The rows of a group lie close to one hidden flat surface of 13 dimensions, which passes through zero. Surfaces can cross.
(in the rows, 128 means zero)
Known rows, each followed by its group:
[127 112 150  46 130  96 145 148  83 124  91 148 148 126  81 106] -> q_330
[136 120  95 189 106 171 134 126 124 152 160 106 196 111 137 111] -> q_673
[149  66 168 154 162 151 155 130 180 155 110 174 123 121 149 151] -> q_791
[ 98 129 123 138 150 159 141 184  88 170 193 131 160 106 106 128] -> q_330
[153 161 134 154 140 143 175 183 133 104 121  64  92 122  82 142] -> q_673
[137  96 153  29 112  66 159 173 144 169 114 125 131 105 149 109] -> q_791
[126  93 167  93 145 149  98  83 122 138 131 113 135 127  68 114] -> q_553
[136 110 147 119 126 147 150 149 150 127 156  96  98 138 115 147] -> q_791
[ 61 137 167 113 174 181 151 144 108 177 165 130  81 117 149 169] -> q_553
[153  79 132 141 137 158 194 114 130 109  92 100 137 123 107 110] -> q_330
[ 43 129 115 172  83 142 141 159 113 151 156 137 151 106 153 163] -> q_791
[110 126 111 121 129  85 128 165 126 211 157 127 118 114 169  87] -> q_791
[144 137 155 126 117  90 132 109 104 101 128  99 178 162 158 101] -> q_330
[150 148 110 135  79 142  80  88 118  56 152 103 130 136 121 101] -> q_330
[145 179 132 154 175  89  95 168 128 184 169 130 123 185 132 149] -> q_673
[ 64 161 133 119  92 142 124 197 148  95 163 136  60  67 159 111] -> q_330
[ 98 125 154 181 176 146 152 134 149  92 159 138 100 156 149 153] -> q_553
[121 124 138 126 134 132 145  81 146 113  50 149  86 160 134 133] -> q_673
[135 127  95 152  87 117 167 151  51  73 135 113 127  88 133 162] -> q_553
[100 110 133 101 122 157 120 137 128 157 124 149  84  88 110 124] -> q_553
[101  96 140 122  64 167 133 138 109 120 150 120 111 101 113 163] -> q_330
[148  89 145  91 116 109 116 146 109 143 157 163 173 104 132 143] -> q_791
[115 130 124 142 131 103 121 132  89 177 159 136 182 103 173 109] -> q_330
[167 127 151  80 109 100 115 104 124 157 113  99 109 136 163  78] -> q_553
[105 138 129 136 106  78 128 143 155 146 130 138 173 105 203 144] -> q_673
[ 93 105 145 149  69 160 144 152  92 132 129 140 155 133 107 141] -> q_673
[ 89 117 162  99 120 119 121 113 157 163 101 155 137 142 149 163] -> q_330
[161 121 158  71 136 137 116 151 150 172 118 143 102 144 106 127] -> q_791
[121 129 142 122 173 158 138  96 110 118  99 149 193 142  96 136] -> q_791
[151 175 101 108 146 133 132 148  94 133 126 103 169 147  72 146] -> q_673
[108 213 101 137 106 200 134 104 107 137 100  94 147 161 134 153] -> q_553
[129 124  97 148 120 128 142 126  77 134  54 182 118 128  89  92] -> q_673
[166 148  72 127 162 132 155 199  77 154 116 156 130 140  49  95] -> q_553
[ 94 169  77 128 123 106 132 117 115 120 121  98 146 107 145 104] -> q_791
[120 110 112 176 125 141  94 132 177 145 176 167  99 159 154 153] -> q_673
[158 176  99 103 168 104 114 163 163 175 149 101 127 100 139 122] -> q_673
[103 174  90 109  86 122 116 148 119  92 155 147 194 135 181 123] -> q_553
[108 106 131 149  81 217 129 111  99 106 130 122 137 130  73 102] -> q_673
[137 168  79 169  71 149 131 131 136 109 126  96 190 156 118 218] -> q_330
[138 125 151 126 175 114  78 105 122 120 141 178 100 121 135 120] -> q_791
[137  91  84 105 124 118 148 112 131 114 119 173 164 172 116 193] -> q_673
[ 99 156 110 179 157 145 161 167 131 167  88 165 114 148 120 144] -> q_553
[ 82 125 135 109 125  94 168 156 143 164 182  56 110 124 176 127] -> q_791
[ 89 111 139  86 140 112 155 127 146 103 123 122 144 114 136 105] -> q_791
[156 154 105 163 100 156 178 126 160  38 103  91  84 156 166 121] -> q_553
[ 98 125 127 129 115 136 145 118 136  97 119 128 104  88 161 154] -> q_553
[ 96 124 139 158 150 132 135 134 118 140 118 155 100 114 132 141] -> q_791
[ 90 141 140  75 190 134 150 160  93 158 115 146 151 123  57 167] -> q_553
[126 117 148  60 137 115 118 103 144 122 135 117 137 115 146 114] -> q_673
[114  95 140 132  77 104 101 161 134 104 137 180  65 122 118 134] -> q_330
[134 151  99 117  72 144 113 105 149 170 121 106 163 121 168 147] -> q_673
[105  57 122 200 113 176 142  45  93 144 107 144 161 101 132 195] -> q_330
[114  76 162 154 100 108  98 128 168  66 177 144 113 129 138 140] -> q_553
[103  79 193 129 112  89 150 124  77  97 123 138 111 129 132 156] -> q_330
[ 69 175 143 103 120 172 185 174 122 132 101  94 120  86 139 109] -> q_330
[ 48 131  91 141 134 135 140 180 108 216 140 143  98 108 118  59] -> q_791

New rows, each followed by its group:
[126 116 113 118 120 106  81 101 183 169  88 187  82 123 149 142] -> q_330
[120  52 192 135 127  97 146 127  64 143 137 177 148  82 162 149] -> q_791
[140 108 130 141 139 140 156 105 151  93 142  88 110  91 169 113] -> q_330
[125 111  95 125 110 167 103 162 187 175 149 180 100 163 106 137] -> q_673
[ 80 131 198 172 137 127 149 109 119 100 114 114 165 140 155 117] -> q_673
[101 160 183 174  85 150 126 168 125 153 129 107 129 183 117 117] -> q_673
[115 138 147 100 131 111 177 187 110 117 104 123 123 134  95 138] -> q_330
[121  61 202 115 186  88 157 132 145  93 130 124  97 127  92 156] -> q_553
[144 177 108 127  94 141  77  87 129 105 142 102 179 190 101 190] -> q_330
[141 135 139  80 112  98  98 136 126 139 119 167 146 103 148 168] -> q_791
[154 142 165 132 140  98 130 150  96 101 143 104 103 174 111 114] -> q_330
[177 152  63  56 157 104 122  78 193  97  73 119 205 138 106 155] -> q_330
[120 123 150 130 127 107 125 104 137  80 139 100 154 134 128 176] -> q_553
[103 125 138 151  98 132 150 107 121  87 101 117 177 135 128 165] -> q_553
[ 88 125 140 188  94 116 138 144 167 162  99 173 115 182 177 192] -> q_673
[106 114 163 141 127 162 140  50 171 124  86 104 125 154 149 191] -> q_330
[ 94 130 120 119 184 143 130 100 152 105  97 153 118 125 111  61] -> q_791
[142 172  79 139 105 102 112 124 126 107 121 107 155 150 131  96] -> q_791
[111 120 159 130 162 147 107 139 127 128 209 109 143 113 121 114] -> q_673
[163 117 125 120 175 132 126  94  99 127 146 113 134 168  98 136] -> q_673
[100 153 133 140 122 126 119 131 106  74 135 135  97 152 102 197] -> q_673
[134 151 112 118 149 145 168 169 189 120 135  84  78  97 147 147] -> q_330
[130 160 103 133 191 158 113 126 133 148 141 129 133 114  96 112] -> q_673
[137 153 121  57 158 113 116 108  73 148 105 128  96 128  91 153] -> q_673
[150 154 103 100  80 113 103 127  97 101 129 116  92  78 131 185] -> q_791
[160 192 133  99 110 116 145 147  83 150  72  88 138 171  94  95] -> q_330
[140 128  94 180 151 165 109 103 124 108 160 145 170 104 126 176] -> q_791
[127 161 137  71 177 107 106  90 181 133 118 112 159 145 143 133] -> q_553
[148 101 110 121 154  77 139 142 145 147 141 141 162  97 157 122] -> q_553
[101 160 124 141 103 139  85 111  58  90 143 129 152  87 106  98] -> q_673
[160 128 121  90 152 157 140 148 151 103 134 113  88 125  74 146] -> q_791
[ 88 172 142 135 114 118 113 113  45 110 150  85 113 136 119 160] -> q_791
[181  93 111  98 133 142 165 150 160 159  98 138 175 127 105  95] -> q_791
[103  94 158 142 134 159 185 143 121 171  67 156 158 128 115 142] -> q_791
[151 119 116 115 171 111 118  98 161 139  86 152 110 135 120 120] -> q_330
[119 154 141 136 128 146 157 125 106 123 121  87 158 131 141 110] -> q_330
[157 132 130  82 108  65 107  89 126 108  82 144  92 151 162 126] -> q_673
[ 85 143 175 171 138 114 154 153  60 105 148 116 133 147 130 162] -> q_330
[125 112 136 125  88  66 117 166 151  40 139 135 105 117 106 188] -> q_553
[143 159 149  74 129 104 127 141  67 126 164 101 108 142 158 117] -> q_553
[ 94 140 116 132 152 142  98 110 136  94 163 151 122 133 120 175] -> q_673
[124 127 118 170 126 154 153 125 109  87 135 138 148 150 147 100] -> q_553
[143 121 144 171 144 179 140 138  76 175 176  93  64 142 108 142] -> q_553
[178  95 113 134 140 123 169 160  92 115 175 105 163 135 117 110] -> q_553
[151 149 118 106 109 138  54  66 149 172 136  96 133 119 131 123] -> q_553
[165 125  83 171 116 114  87 138 169  94 173 146 128 144 133 129] -> q_330
[ 89 140 130 147 124 170 163 104 169  73 109 109 219 154 135 145] -> q_330
[111 114 145  97 115 102 141 173  95 143 125 165 137 130 125 105] -> q_553
[136 133 138 125 168 125 107 121 108 180 190 102 158 136 130 160] -> q_553
[168  95  92 101  64 125 122 142 159 110 145 120  75  98 141 136] -> q_673
[ 99 166 135 114 141 169 198 180 107 141 105 145 107 166 160 103] -> q_553
[190 100  84 126 149  87 172 136 130  88  89 136 159 140 105 101] -> q_673
[122 147 133  38 134 155  92 102 169  98 164 111 157 102 126 196] -> q_791
[155 151 119 124 137  86 163 126  74 112  88 105  90 105 147 141] -> q_553
[ 85 122 192  74 151 134 161 101 117 133  94 116 202 150 123 115] -> q_673
[122 127 164 121  96 169 112  88  96 123  93 131 130 192  89  98] -> q_673
[ 78 130 190 132 124 126 126 111  70 112 142 124 105 120 138 196] -> q_791
[162 121 117 156 136 105 106  91 176  98 113 151 111 104 189 134] -> q_791
